The rows come from 5 hidden closed curves, with some noise, and rows from the same curve form a group. Each curve winds through 6 dimensions. The rows are also pushed far along 4 directions, which tell nothing about the answers.
In the rows, 128 means zero.
Known rows, each followed by its group:
[100 153 167 135 122 191 142 127 114 134 137 209 133 119  85 149 125] -> Q215
[121 135 155 131  96  93 205  50 137 134 135 170 148 150 131 144 110] -> Q743
[109 161  93  98  95 104 157  72 138 116 149 104 204 126 128 118 116] -> Q743
[100 147 155 122 157 168 134 143 144  84 122 149 161 109 144 145 106] -> Q505
[133 117  90 131  96 137  95 174 102 150 128  89 121 155 107  86 169] -> Q215
[ 99 177 118 110 139 144 126 134 149  95 114 113 243 102 120 104 126] -> Q215
[123 140 122  97 119 157 104 162 143 107 111 112 168 104 109  97 130] -> Q743
[159 102 130 131 176  91 179  63 170  60 151 125 147  99 147 138 101] -> Q46
[130 155  90  76  83  82 126 119 141 122 127  52 210 137 121  81 123] -> Q410
[147  78 150 101 147 110 179 108 161  45 125  83 135 123 187 120 105] -> Q743
[120 170 116 126 106 108  92 134 103 192 125 120 174 132 101 110 147] -> Q410
[ 96 180 112 113  85 159  91 167  94 180 114 136 162 133  86 111 148] -> Q46
[133  91 147 128 139 127 141 127 116 124 122 116  70 135 179 155 122] -> Q46
[154 121 142  83  60  70 174  85 111 160 128  88 116 164 120 119 111] -> Q743
[123 186 127 113 116 130 138 142 139 113 109 151 240 117  66  81 145] -> Q743
[118 148 148 134 121 149 134 143 107 139 137 154 137 146  94 134 132] -> Q410
[134 123 123 109 119  72 185  61 153 108 114 112 161 117 176 130 111] -> Q410
[122 122 121 146 134 143 127 145 141 114 111 152 138 121 130 112 149] -> Q46
[125 158 142 117 102 149 111 157 101 174 108 149 107 133  78 133 130] -> Q505
[135 104 117 159 175 190 105 197 128  77 117 108 121 118 102 106 156] -> Q46
[128  93 150 145 165 184  63 194 112 139 133 146  35 119 144 156 129] -> Q215
[140  83 178 106 167 125 186 101 177  35 122 134 127 105 190 143  88] -> Q743
[164  86 130 116 136  98 141 134  93 136 129  59  78 144 157 130 136] -> Q743
[111 187 100 105  99 116  90 135 120 175 116 107 201 116  94 100 135] -> Q215
[140 154 108 129 140  80 165  79 126 118 143 151 172 115 128 133 133] -> Q46
[129 137 121  91  71  62 199  26 150 132 134 123 168 138 147 128 100] -> Q743
[106 159 124 105  90 134 125 106 145 144 122 143 180 119 106 111 121] -> Q46
[121 115 145 149 192 161  86 197 170  64 109 137 141 106 157 118 126] -> Q215
[114 160  93 138 107 156  96 164  81 176 120 105 149 137  78 106 166] -> Q410
[116 134  77 136 132 159  75 162 117 140 126  86 144 110 116 106 155] -> Q743
[ 88 200 139 120 132 180 129 137 120 125 109 208 227  82  88 117 147] -> Q743
[123 168 164  95 101  89 163  75 124 150 148 151 162 141 121 153  88] -> Q410
[144  73 127 165 161 140  86 159 143 124 132 103  83 133 147 113 145] -> Q505
[131 111 132 107  98 113 136 101 141 136 127 109 117 134 143 125 111] -> Q46
[138  98 117 159 198 128 149 126 156  52 134 107 151 109 167 124 133] -> Q743
[138 149 130 110 109  62 148  79 113 171 137 102 161 140 142 131 120] -> Q410
[132  91 146 150 172 157 149 152 128  78 118  95 111 129 157 133 132] -> Q215
[ 98 130 157 144  81 159 105 136 117 204 103 158  71 155 119 149 120] -> Q505
[126 125 131 163 143 134 131 135 130 127 127 154 127 138 121 127 144] -> Q505
[120 121 130 141 183 171  92 170 171  69 109 128 181  80 140  97 140] -> Q505
[129 180  98  98  87 132  93 147  82 191 130  78 160 132  50 107 140] -> Q215
[131 149 152 129 126 100 171  77 133 143 118 163 143 120 119 148 111] -> Q410
[ 92 157 155 129 108 190 129 144 111 143 125 166 148 133  92 135 128] -> Q215
[103 145 125 145 174 208  86 185 143  84 122 157 213  82  99  87 166] -> Q505
[155 102 133  86  75  90 129 103 113 168 145  93  69 153 127 130 108] -> Q215
[137 123 147 119 121 175  72 184 110 159 132 135  62 132  73 133 120] -> Q215
[136 105 131 138 169 141 156 143 136  61 129  91 150 127 149 118 133] -> Q410
[117 122 113 111  97 130 103 145 116 151 127  91 122 144 150 114 136] -> Q410
[116 147 153 114 147 114 160  86 168  96 114 164 175  94 155 144  96] -> Q410
[146  72 104 134 116 112 126 160  97 128 141  26  49 186 168 128 135] -> Q505
[139 138 134  95  90  90 126 105  98 190 130  91  90 145 128 151 104] -> Q505
[114 107 100 153 173 132 129 149 154  63 119  76 157 126 188 119 136] -> Q505
[ 96 202 160 137 143 157 124 140 130 127 134 220 194 118  80 145 119] -> Q215
[123  83 131 124 136 134 137 135 157  75 130  64 133 143 182 113 117] -> Q505
[111 156 138 106 103 111 159  67 161 116 146 182 181 115 126 134 101] -> Q46
[137 148 119 104 141 103 174 121 140  65 117 101 203 117 133 108 127] -> Q505
[127 172  91 130 129 107 144  86 157 107 136 150 232  99  84  95 139] -> Q46
[137 117 100 156 162 166  83 150 136 131 124 123 120  93  91 113 149] -> Q46
[123 137 169 133 119 121 201  65 124 126 134 176 136 136 120 159 107] -> Q46
[134 160  68  75  39  86 122 117  80 188 138  49 135 164  92 106 135] -> Q410

New rows, each followed by its group:
[142 154 101  65  63  86 145 106 108 148 131  83 169 137  99  97 128] -> Q743
[110 143 158 156 151 144 159 104 173  92 122 187 178 119 114 129 116] -> Q743
[152 100 146 141 160 162  81 152 117 153 140 136  30 114  99 159 111] -> Q46
[128 125 155 135 121 124  98 158 118 162 127 144  76 158 131 145 118] -> Q215
[129 152 112  86  92 143  82 156 104 173 119 104 126 114  93 111 132] -> Q743
[151  94  88  90  96 104 132 145 114 111 135  32  87 156 147 111 126] -> Q410
[133  93 140 139 145 101 167  76 135 121 134 105 104 129 185 155 113] -> Q743
[130 161  88 112 120  96 103 141 127 135 129  66 178 135 112 105 130] -> Q505
[111 163 174 104  95 142 154  86  95 183 128 214 110 115 109 173 111] -> Q743
[122 142 101 117 124 171 116 147 107 116 137 111 168 110  89 103 153] -> Q215
[150  93 105 112  79  91 162 104 103 148 131  73  95 161 143 111 145] -> Q743
[110 169 140 123 173 162 111 158 151  81 117 156 190  90 115 131 115] -> Q505
[120 121 118 131 146 125 143  96 137 113 135 120 140 110 161 143 121] -> Q743
[139  82 104 112 113 124  95 154 126 134 120  24 104 139 163  98 137] -> Q505
[136 122 113 109 121 140 116 154  94 142 118  97 116 120 127 116 153] -> Q743
[120 136 146 125 102 117 171  83 137 142 111 166 123 128 128 145 116] -> Q410
[116 136 146 161 134 141 135 113 124 156 129 166 118 136 110 146 129] -> Q743
[124  99 148 129 115 108 166  66 119 146 146 117 123 139 179 143 123] -> Q505
[127 162  96 112 109 104 125 121 106 147 136 122 153 130 112 126 136] -> Q410
[107 130 116 160 149 183  76 170 125 146 114 126 126 111 114 122 150] -> Q743
[114 165 175  99 130 114 170  61 158 118 124 186 182  91 140 159  83] -> Q743
[137 146 113 107  94  95 134 106  94 173 140 119  98 144 119 148 120] -> Q410
[135  63 117 164 155 138 113 148 145  98 138  78 106 144 175 104 149] -> Q505
[131 151 114 102  78 108 121 118 112 165 143  95 170 152  86  93 136] -> Q505
[143 135 103 100  78  99  95 158  85 177 150  55 116 177 102 102 138] -> Q410
[117 142 148  98 127 149 138 127 154  93 113 146 174 100 125 119 113] -> Q743
[ 83 144 183 135  95 173 123 113 139 170 125 192 116 142 120 157  99] -> Q505
[ 98 153 116 141 100 134 120 128 115 175 107 129 135 141 129 135 137] -> Q505
[126 161 157 128 126  98 153  79 124 170 122 168 148 116 119 154 109] -> Q410
[166  99 136 120 129 115 123 164 126 116 115  94  96 141 110 104 135] -> Q743
[145 109 103 140 131 144 108 175 132 107 114  84 128 135  98  86 156] -> Q46
[123 107 158 135 143 180  93 177 144 112 128 165  74 125 120 139 114] -> Q46
[115 171 163 124 139 136 137 125 135 129 116 188 139 116 103 159 100] -> Q505
[113 169 113 147 161 167 124 141 129  95 142 174 194 104  80 119 145] -> Q46
[120 157 127  91 105  78 168  68 159 114 122 127 201 114 154 124 102] -> Q410
[115 169 135 118 128 167  70 164 118 168 117 151 139 102  75 130 125] -> Q743
[147 113 111 130 160 182  76 223 130  79 122 118 109 114  86  95 153] -> Q743
[129 131  90 112 151 105 133 123 165  68 116  48 232 103 154  80 134] -> Q743
[142 104  87 108 111 105 129 120 137 118 114  32 154 125 147  89 140] -> Q46
[ 85 142 155 155 154 189 129 125 149 105 130 195 192 101 133 125 141] -> Q505
[100 140 124 141 133 173 106 143 121 140 120 156 139 109 128 129 145] -> Q46
[130  98 140 160 183 178  66 189 114 138 122 147  49 106 145 153 140] -> Q215
[127 160  96 115 123 113 158 120 145  83 117 109 216 119 102  92 138] -> Q410
[125 168 158  94 103  80 207  59 123 126 125 156 172 133 133 154  96] -> Q505
[172  83 117 106 110  86 135 138 114 127 132  45  88 154 135 102 133] -> Q505
[129 106 130 151 179 124 148 120 172  62 119 102 174 111 162 113 123] -> Q743
[132 158 131  99  76 102 128 122  93 176 149 101 138 171  91 122 120] -> Q410
[125 146 155 126 106 134  82 121 114 220 120 192  54 117 103 168 110] -> Q46
[150 122 137 135 135 136 108 159 127 137 118 132  89 130  89 126 126] -> Q46
[143 104 142 106 126 108 166 104 127 103 141 120  72 136 159 164  95] -> Q410
[155 128 115 105 150 107 154 142 155  45 128 105 188 117 115  90 132] -> Q743
[122 107 132 157 155 151 112 140 135 130 118 116 111 120 144 132 133] -> Q743
[145 102  96 146 138 101 142 129 143  93 126  54 158 147 139  89 146] -> Q743
[135 112 111 152 165 206  20 246 109 134 134 102  98 118  76  93 167] -> Q505
[152  82  64 123 108 111 112 125 109 133 155  35 101 144 135  95 155] -> Q46
[120 119 105 123 116 114 159  78 128 122 140 109 154 124 158 124 136] -> Q46
[135 172 111 111 129  81 166  79 146 109 130 145 213 103 114 113 126] -> Q743
[115 113 124 113 144 153 136 148 156  54 128 117 148 119 166 123 118] -> Q410
[125 109 117 127  92 113 151 102 110 157 122 106 107 147 151 124 141] -> Q46
[137 156 131  95  93  88 120  88 117 185 139 148 123 121 111 139 109] -> Q215
[111 159 111  99  65 109  95 138 101 196 128  89 148 161 116 112 132] -> Q215
[140 135 156  96  87  77 200  71 125 128 132 116 163 156 126 122 109] -> Q743
[123 120 115 130 177 140 120 143 173  57 111  87 200  91 156  97 128] -> Q743
[113 139 132 123  87 127 119  85 100 212 135 153  75 131 121 166 112] -> Q743
[149 118 144 112 110  71 168 103 129 121 138  98 121 166 143 130 109] -> Q215
[109 162  94 126 117 107 142 107 117 138 118 103 197 122 142 114 147] -> Q505
[116 153 173 144 140 164 111 141 125 149 139 183 108 132  80 160 104] -> Q743
[131 118 142 161 159 150 120 137 153 113 118 194 109 106 114 133 134] -> Q46
[150  96  74 120 137 100 151 140 149  61 109  36 165 126 156  78 150] -> Q410
[119 128 172 166 160 178 111 154 103 165 114 178  62 122 111 172 126] -> Q215
[141 124 154 134 170 126 127 157 164  67 137 175 126 126 129 132 111] -> Q410
[165 106 110 115  91  56 140 103  88 183 143  92  52 165 144 140 130] -> Q46
[138 124 114 126 146 125  96 186 164  71 127 108 174 134 122  78 141] -> Q410
[107 125 132 139 141 154 130 118 132 118 137 135 174 114 149 118 143] -> Q505
[136 127 146 129 155 112 162 108 138 105 102 124 145 108 152 139 119] -> Q46
[107 117 108 177 154 190  69 195 143 116 122 132 150 126 109  86 170] -> Q505
[152 105  96 144 141 141  62 206 101 148 129 103  56 139 108 113 160] -> Q46
[124 144 133 106  86  81 178  25 137 151 168 175 146 132 131 154  97] -> Q46
[125 136 184 118 168 137 152 118 159  72 138 172 151 114 141 156  85] -> Q410
[ 93 185 126 130 133 145  94 167 153 117 113 161 221 115 108 103 134] -> Q215
[131 123  96 109  96 106 166 104 129 107 122  92 175 135 138  91 150] -> Q743
